The first 11 rows are patterns. Each new row is the sum of 3 different patterns, raised or lowered, with some noise. Before adding, each is slid sideways (what falls off one end comes back at the other) and multiplied by a number that may be negative. Names go in the order of the patterns.
Known rows, each followed by the names of its patterns:
[4 -1 3 0 -2 6 2 0 7 0 -8 -7 -6 -15 0 -2 4 5 10 2 -6 -2 0 -1 -1 -3 2 -14 0 2 3 -1 7 9 4 6]	k285
[-5 -6 6 4 -15 2 -3 1 0 0 0 -2 4 0 0 -3 4 3 -1 1 -4 -2 -5 2 -4 -9 1 -1 0 1 8 -1 3 2 3 2]	k702
[5 -5 1 9 -8 3 5 -5 -6 5 1 6 5 -1 3 1 1 2 -8 -4 -7 1 -5 0 -3 5 1 -1 -1 -8 -2 3 -2 -4 7 -11]	k714
[-2 -6 -5 15 0 -15 8 -2 0 4 -5 1 -2 9 4 -2 -3 -1 -2 -10 -3 8 7 3 -6 0 -3 6 -10 -6 2 0 -9 -8 4 15]	k393
[1 8 -4 4 -15 -1 3 -4 0 5 4 -4 -5 2 -13 -3 8 -2 2 -4 0 1 -11 9 3 0 -3 1 -2 8 -3 -5 -2 -1 -7 -9]	k806
[0 -3 -5 -15 -1 1 -2 15 0 4 -8 -5 3 -4 0 2 8 -5 0 2 2 -13 -6 -10 0 1 11 -4 5 -12 5 8 0 -4 -2 -2]	k747
[-10 5 3 1 3 2 -9 -7 4 -10 -2 1 4 6 -3 15 0 3 5 -1 9 -8 0 6 -3 6 -5 8 10 9 -7 4 3 7 0 -4]	k604
[0 -2 9 -4 -4 2 0 -2 -8 3 15 -4 12 -12 5 -5 -1 3 0 1 2 4 6 -1 2 3 13 -14 -5 -11 2 -1 0 -1 4 4]	k226
[2 2 0 5 -1 -1 0 6 11 9 -3 3 2 0 -1 -10 4 -6 -2 -1 2 2 -1 1 -2 1 0 8 -7 2 8 2 4 15 -1 -11]	k508
[3 -2 2 -2 -5 1 3 0 -1 -3 3 3 -3 -1 3 -6 2 0 -9 0 0 -15 -7 -1 -4 1 -5 8 -2 4 3 1 8 1 0 -1]	k162
[-3 15 1 4 -1 0 14 4 -1 -2 -4 5 0 -6 11 6 5 1 15 1 4 -2 2 -2 5 6 2 11 7 0 0 1 -1 -11 3 1]	k314

New rows, each followed by the names of its patterns:
[4 15 0 9 7 3 5 18 26 15 24 9 10 5 6 -2 2 11 9 11 8 7 14 10 26 8 11 3 12 0 -6 5 3 -3 5 5]	k285 k508 k162
[-6 -7 -8 -3 -21 -4 -5 0 -3 -2 9 -1 -5 -2 -6 -1 -6 -8 6 -5 -1 1 -2 -5 -7 -12 -17 -3 -4 -1 -2 -1 -1 -7 -6 -5]	k285 k604 k162
[-7 1 -6 -4 -7 2 -2 -5 -2 -2 -2 -1 2 -16 -7 -4 -9 -3 1 -2 -10 3 -1 -2 -2 -3 -4 -2 0 2 -8 -3 1 -10 -3 -2]	k285 k702 k508
[-4 -3 1 5 -10 -3 -2 -26 -11 -5 -5 -4 -24 9 1 9 2 -4 3 4 -12 -10 -4 -3 -18 -1 -5 -2 -1 1 -1 -10 -11 -6 -16 6]	k226 k162 k314
[13 -1 6 15 4 6 9 7 8 -3 20 16 3 10 11 9 16 9 5 9 12 4 2 5 17 8 11 -13 8 4 7 15 13 13 4 5]	k702 k806 k508
[-10 -2 -5 -6 -2 -6 -3 -6 -3 -3 -4 0 -8 9 -2 -6 1 -3 -2 -2 -4 -4 -2 -7 -3 -2 -2 4 -2 -2 17 4 -3 2 -6 6]	k714 k226 k162
[-6 7 19 9 11 7 -3 4 13 -2 4 10 7 15 3 13 8 10 4 3 17 -4 10 15 9 12 6 15 13 21 0 9 8 15 8 9]	k702 k604 k162
[-11 10 2 10 7 20 14 -3 6 -12 8 4 8 -2 1 2 13 7 18 17 1 8 3 -6 13 10 -10 13 7 3 3 13 7 0 13 -3]	k714 k806 k314
[3 3 4 16 9 19 1 18 0 9 11 5 11 8 12 11 15 6 12 18 -3 0 -4 12 2 7 9 11 11 12 5 21 0 4 17 -1]	k285 k714 k226
[12 -11 -1 -7 5 4 4 7 -1 -15 -1 -2 -9 6 1 5 4 1 15 -9 8 6 3 6 -5 0 14 1 2 -1 8 6 1 -4 12 1]	k806 k604 k508
[1 -5 -10 3 -3 -10 -3 -3 -3 -1 -3 16 -8 9 -13 2 -6 -1 6 -1 1 -4 7 4 -8 -2 0 -2 -13 5 -13 -5 -5 -8 -7 3]	k285 k226 k508
[16 8 1 12 6 6 12 16 8 10 10 2 12 13 11 16 2 4 13 2 13 9 14 19 4 18 11 8 9 13 12 8 17 15 14 7]	k747 k508 k314
[-4 -1 2 10 2 15 -1 7 12 -11 -1 -17 -1 4 0 3 -4 8 9 1 4 -4 0 5 -8 -3 -18 1 15 0 7 -9 -9 -14 2 -10]	k714 k604 k226
[-4 -9 -14 0 -9 7 -14 -14 -5 -22 -8 -11 4 2 -17 -12 -13 -6 -17 1 -15 -5 -6 1 -6 5 -2 -10 -34 -3 -14 6 -25 -18 4 -11]	k393 k806 k747
[17 28 15 12 9 12 12 4 -2 9 10 1 13 18 19 8 16 -1 35 5 0 17 0 18 9 1 15 15 11 12 4 2 12 6 2 6]	k702 k714 k393
[-13 -24 -8 -15 -16 -12 -4 -7 -4 -9 -7 -17 0 -14 -3 -13 -18 -14 -6 -9 -11 -9 0 -7 0 -9 -15 -6 -24 -9 -10 -15 -7 -11 -12 -7]	k747 k162 k314
[-13 -4 -11 4 -9 -11 -1 -17 -9 -14 -9 -7 -15 -12 -9 -2 -4 -2 -5 -1 -7 -10 -8 -13 -5 -8 -8 -6 -8 -10 -17 -13 -8 -19 -8 -8]	k285 k806 k604
[-1 1 2 7 -4 5 -2 3 3 3 1 7 0 -1 -3 2 7 0 8 8 2 8 11 1 -10 1 -2 13 7 -4 -2 1 12 17 8 3]	k806 k604 k508
[-12 -4 0 6 -11 -9 2 9 -17 -11 -9 9 1 6 0 2 -14 3 -2 -2 -4 3 -1 -2 -6 -5 -17 -2 -2 1 15 0 -4 -12 -9 2]	k285 k393 k747
[-6 5 -8 -2 0 -6 -2 -9 -9 -5 -1 -11 -2 -5 -7 -5 -2 -5 -5 -6 -5 -6 -8 -7 0 -14 0 1 -10 -11 -7 -20 -8 -7 -11 -11]	k393 k604 k162
[-3 5 9 8 6 8 4 11 6 14 15 1 6 10 1 0 2 5 5 7 4 7 8 4 8 1 3 0 10 -1 8 7 8 10 14 3]	k714 k508 k162
[-7 1 -2 11 2 4 4 6 -1 -6 6 4 5 -12 -5 12 4 -6 8 0 0 7 -6 14 -9 12 11 -3 6 12 -4 -13 4 6 7 5]	k714 k393 k508
[-9 -10 -8 -6 0 -3 -13 -1 12 -3 -18 -12 1 -23 -8 -1 -8 -1 -8 -4 -9 -12 8 -4 -8 -11 2 -13 -23 -18 -15 -5 -5 -9 -13 8]	k285 k702 k393
[16 6 6 13 7 4 14 16 -3 8 8 -2 1 16 -4 7 17 15 9 15 -1 9 9 4 7 5 6 12 6 12 -6 14 14 11 25 8]	k702 k747 k508
[-5 3 -4 2 -6 -9 1 -10 -10 -6 0 -4 -13 9 8 -13 -5 -4 12 0 -6 11 -11 -7 -2 -8 -4 0 -2 3 1 -3 -1 1 3 -6]	k285 k393 k806
[4 20 -1 -2 9 9 11 13 10 17 10 29 13 8 9 -4 7 6 18 9 6 9 4 2 -3 11 8 -3 13 26 16 20 10 12 0 14]	k747 k508 k162
[7 -6 1 5 2 -5 -5 -2 -7 4 -1 4 2 9 0 16 -1 7 -3 -5 3 -2 2 4 8 3 -2 -11 -9 -5 -18 -1 -2 -1 14 9]	k285 k714 k314
[-7 7 -8 -2 5 -9 0 -9 -17 -6 1 -5 -1 -15 -1 6 6 -3 -6 -1 4 -11 -3 2 -3 -8 4 -5 -2 2 2 -12 7 2 -10 -2]	k604 k162 k314
[4 1 23 9 11 -4 14 10 -5 12 3 4 10 12 16 -10 8 13 -1 38 4 24 -4 1 17 2 11 3 17 13 14 2 1 12 14 9]	k747 k604 k226
[4 -3 -5 4 -10 1 -14 -4 -6 -7 -4 -12 3 -6 -5 1 -15 -2 2 -13 -9 -1 -5 -4 -10 -3 -2 0 -6 -5 -13 -8 -5 -7 -1 -6]	k702 k604 k162
[-2 2 -7 -8 -9 -3 1 -17 8 -7 -16 -6 -9 0 -2 -7 8 -19 -8 -3 -7 -5 1 -12 1 11 -2 -13 3 5 -3 -15 -6 -15 10 -1]	k806 k226 k508
[-9 17 9 6 12 1 15 -16 2 5 -2 4 -1 19 2 -1 10 2 4 -9 -13 2 12 11 0 2 -2 12 23 0 0 3 3 3 11 9]	k702 k747 k604
[-8 -3 -2 1 -16 3 -1 -2 5 -8 -6 3 -18 -9 -7 0 -4 -10 -1 -1 -8 -6 -10 -7 -5 -6 6 2 11 -9 -7 -5 -10 -9 22 -4]	k806 k747 k162
[-1 -1 1 10 -4 9 7 7 5 13 11 2 9 12 3 5 1 16 7 16 -2 5 10 8 18 -2 10 15 12 12 5 -4 10 24 -6 6]	k714 k604 k226
[-15 -3 -15 8 0 -15 -3 -10 -6 -13 -20 -19 -5 -10 -13 -12 -12 5 5 -11 -12 -14 -11 -4 0 -5 -5 -6 -3 -14 -9 -2 -11 -17 -8 -14]	k714 k806 k604
[-1 19 0 4 7 -3 -1 5 0 4 9 7 2 -4 6 5 -2 -8 -7 13 0 9 5 17 8 4 2 -11 -7 5 8 2 10 0 9 -2]	k285 k714 k393
[-8 -9 -16 -14 -9 -3 -19 -1 0 -12 -18 -17 -18 6 3 -15 -11 -4 -11 -15 3 -8 -8 -7 -16 2 -7 -2 -1 -6 0 -6 0 -11 -2 -3]	k285 k393 k508
[6 -7 4 -13 -8 -7 -11 -7 -13 10 2 -1 -9 1 5 -6 -29 -11 -12 -5 -17 3 6 -9 -12 4 -4 4 -7 -3 -17 -9 -5 -7 -15 -3]	k393 k747 k508
[-4 -5 -7 -12 -12 -3 -12 3 -4 -15 -14 -7 -10 -24 -7 -1 -9 10 -8 -10 -8 -18 1 -13 -11 -12 -13 -5 -11 -15 -6 3 -8 -7 2 0]	k747 k508 k314
[0 -1 -5 -5 2 -18 -9 -12 -2 -2 3 -4 0 -13 -4 16 -4 1 1 -2 1 7 -8 -24 -1 1 -8 16 -1 -1 -9 -1 11 0 -11 3]	k747 k226 k508
[-5 -2 -5 -23 -2 -9 -12 -6 -19 -2 -5 3 -13 -9 -6 -3 -7 -20 -17 -1 0 -9 -12 -8 -18 -7 -13 -23 -9 -7 -15 -5 -11 15 -11 -16]	k714 k393 k604
[-1 -2 -7 -12 -3 -7 -3 3 -4 10 -8 0 -6 -3 1 -1 1 -7 -5 0 -1 -10 -2 -5 0 2 5 -7 -3 -9 0 0 -2 -1 -2 1]	k747 k226 k314
[2 0 3 1 -6 9 19 2 4 3 5 12 7 4 3 -2 -8 9 5 5 3 0 18 8 10 0 16 8 2 7 4 7 7 7 -3 8]	k702 k393 k508
[0 -1 7 -8 3 -2 2 3 -1 3 2 8 2 5 12 0 -1 5 0 4 4 5 2 3 5 9 5 7 2 2 4 3 -2 15 4 2]	k604 k508 k162
[1 2 -4 14 12 20 7 10 2 5 -1 3 2 15 -9 8 7 6 11 4 13 7 -6 12 -1 15 5 6 6 3 9 7 4 0 -1 2]	k714 k747 k226
[-11 -4 -10 -22 -10 -17 -13 -12 -17 -10 -13 -7 -9 -3 -11 -8 -11 -14 -12 -11 -14 -4 -9 -25 -5 -12 -11 -11 -9 -10 -16 -9 -8 -3 -14 -8]	k702 k393 k508
[-13 -11 -13 5 -7 10 9 -9 -2 -11 -4 -13 -6 -5 -10 6 -14 8 -4 -4 7 0 -7 3 -11 -1 -9 -12 1 3 4 -4 15 -5 6 -7]	k747 k226 k314
[9 7 -4 0 -1 -4 1 -6 -1 -1 -1 9 3 11 2 3 -2 3 -9 -6 1 -3 5 7 -8 0 2 -8 16 -6 6 -3 -10 9 -3 -5]	k714 k162 k314
[-4 -3 -12 -12 -1 0 -14 -14 -9 -10 0 -19 -8 11 -14 -8 -6 -11 0 -16 -7 -14 -17 -10 -14 -9 -14 -2 -10 -12 -15 -8 -4 -11 -9 -16]	k393 k162 k314
[4 -20 4 0 1 -10 -9 1 8 -8 -17 1 11 -6 -15 -8 10 -3 -11 -7 -4 1 -7 -11 3 -6 0 -3 0 -13 -7 9 -12 -2 3 3]	k393 k806 k604
[-6 -4 7 0 -1 -2 -3 3 0 1 -6 -7 11 -12 -2 1 2 4 -6 9 1 -6 -9 6 0 2 3 7 5 4 -2 -1 -7 -7 -14 -2]	k702 k714 k314
[14 3 -4 9 -2 -3 1 7 -2 -1 4 10 10 2 9 5 8 0 -3 11 5 -2 8 6 5 -4 3 6 -7 4 7 0 4 -4 12 0]	k604 k226 k508
[3 5 -7 3 -9 -10 5 2 -8 -15 -6 -2 -20 -11 -12 -6 -2 3 -11 -3 -7 -17 -6 -10 6 5 -7 5 5 4 -9 -8 -7 -16 -12 5]	k285 k806 k747
[3 -11 0 3 -1 9 2 11 1 4 13 -3 5 -5 3 3 8 5 6 4 -1 2 12 3 2 2 10 5 -5 3 15 -3 8 -6 -2 -2]	k604 k226 k162
[1 -17 -7 7 9 7 8 -3 7 -8 -11 -13 -1 -11 2 -4 -7 -2 3 -18 0 -2 -13 -6 -4 0 -11 -1 4 -6 6 -1 -11 -1 -6 -3]	k285 k162 k314
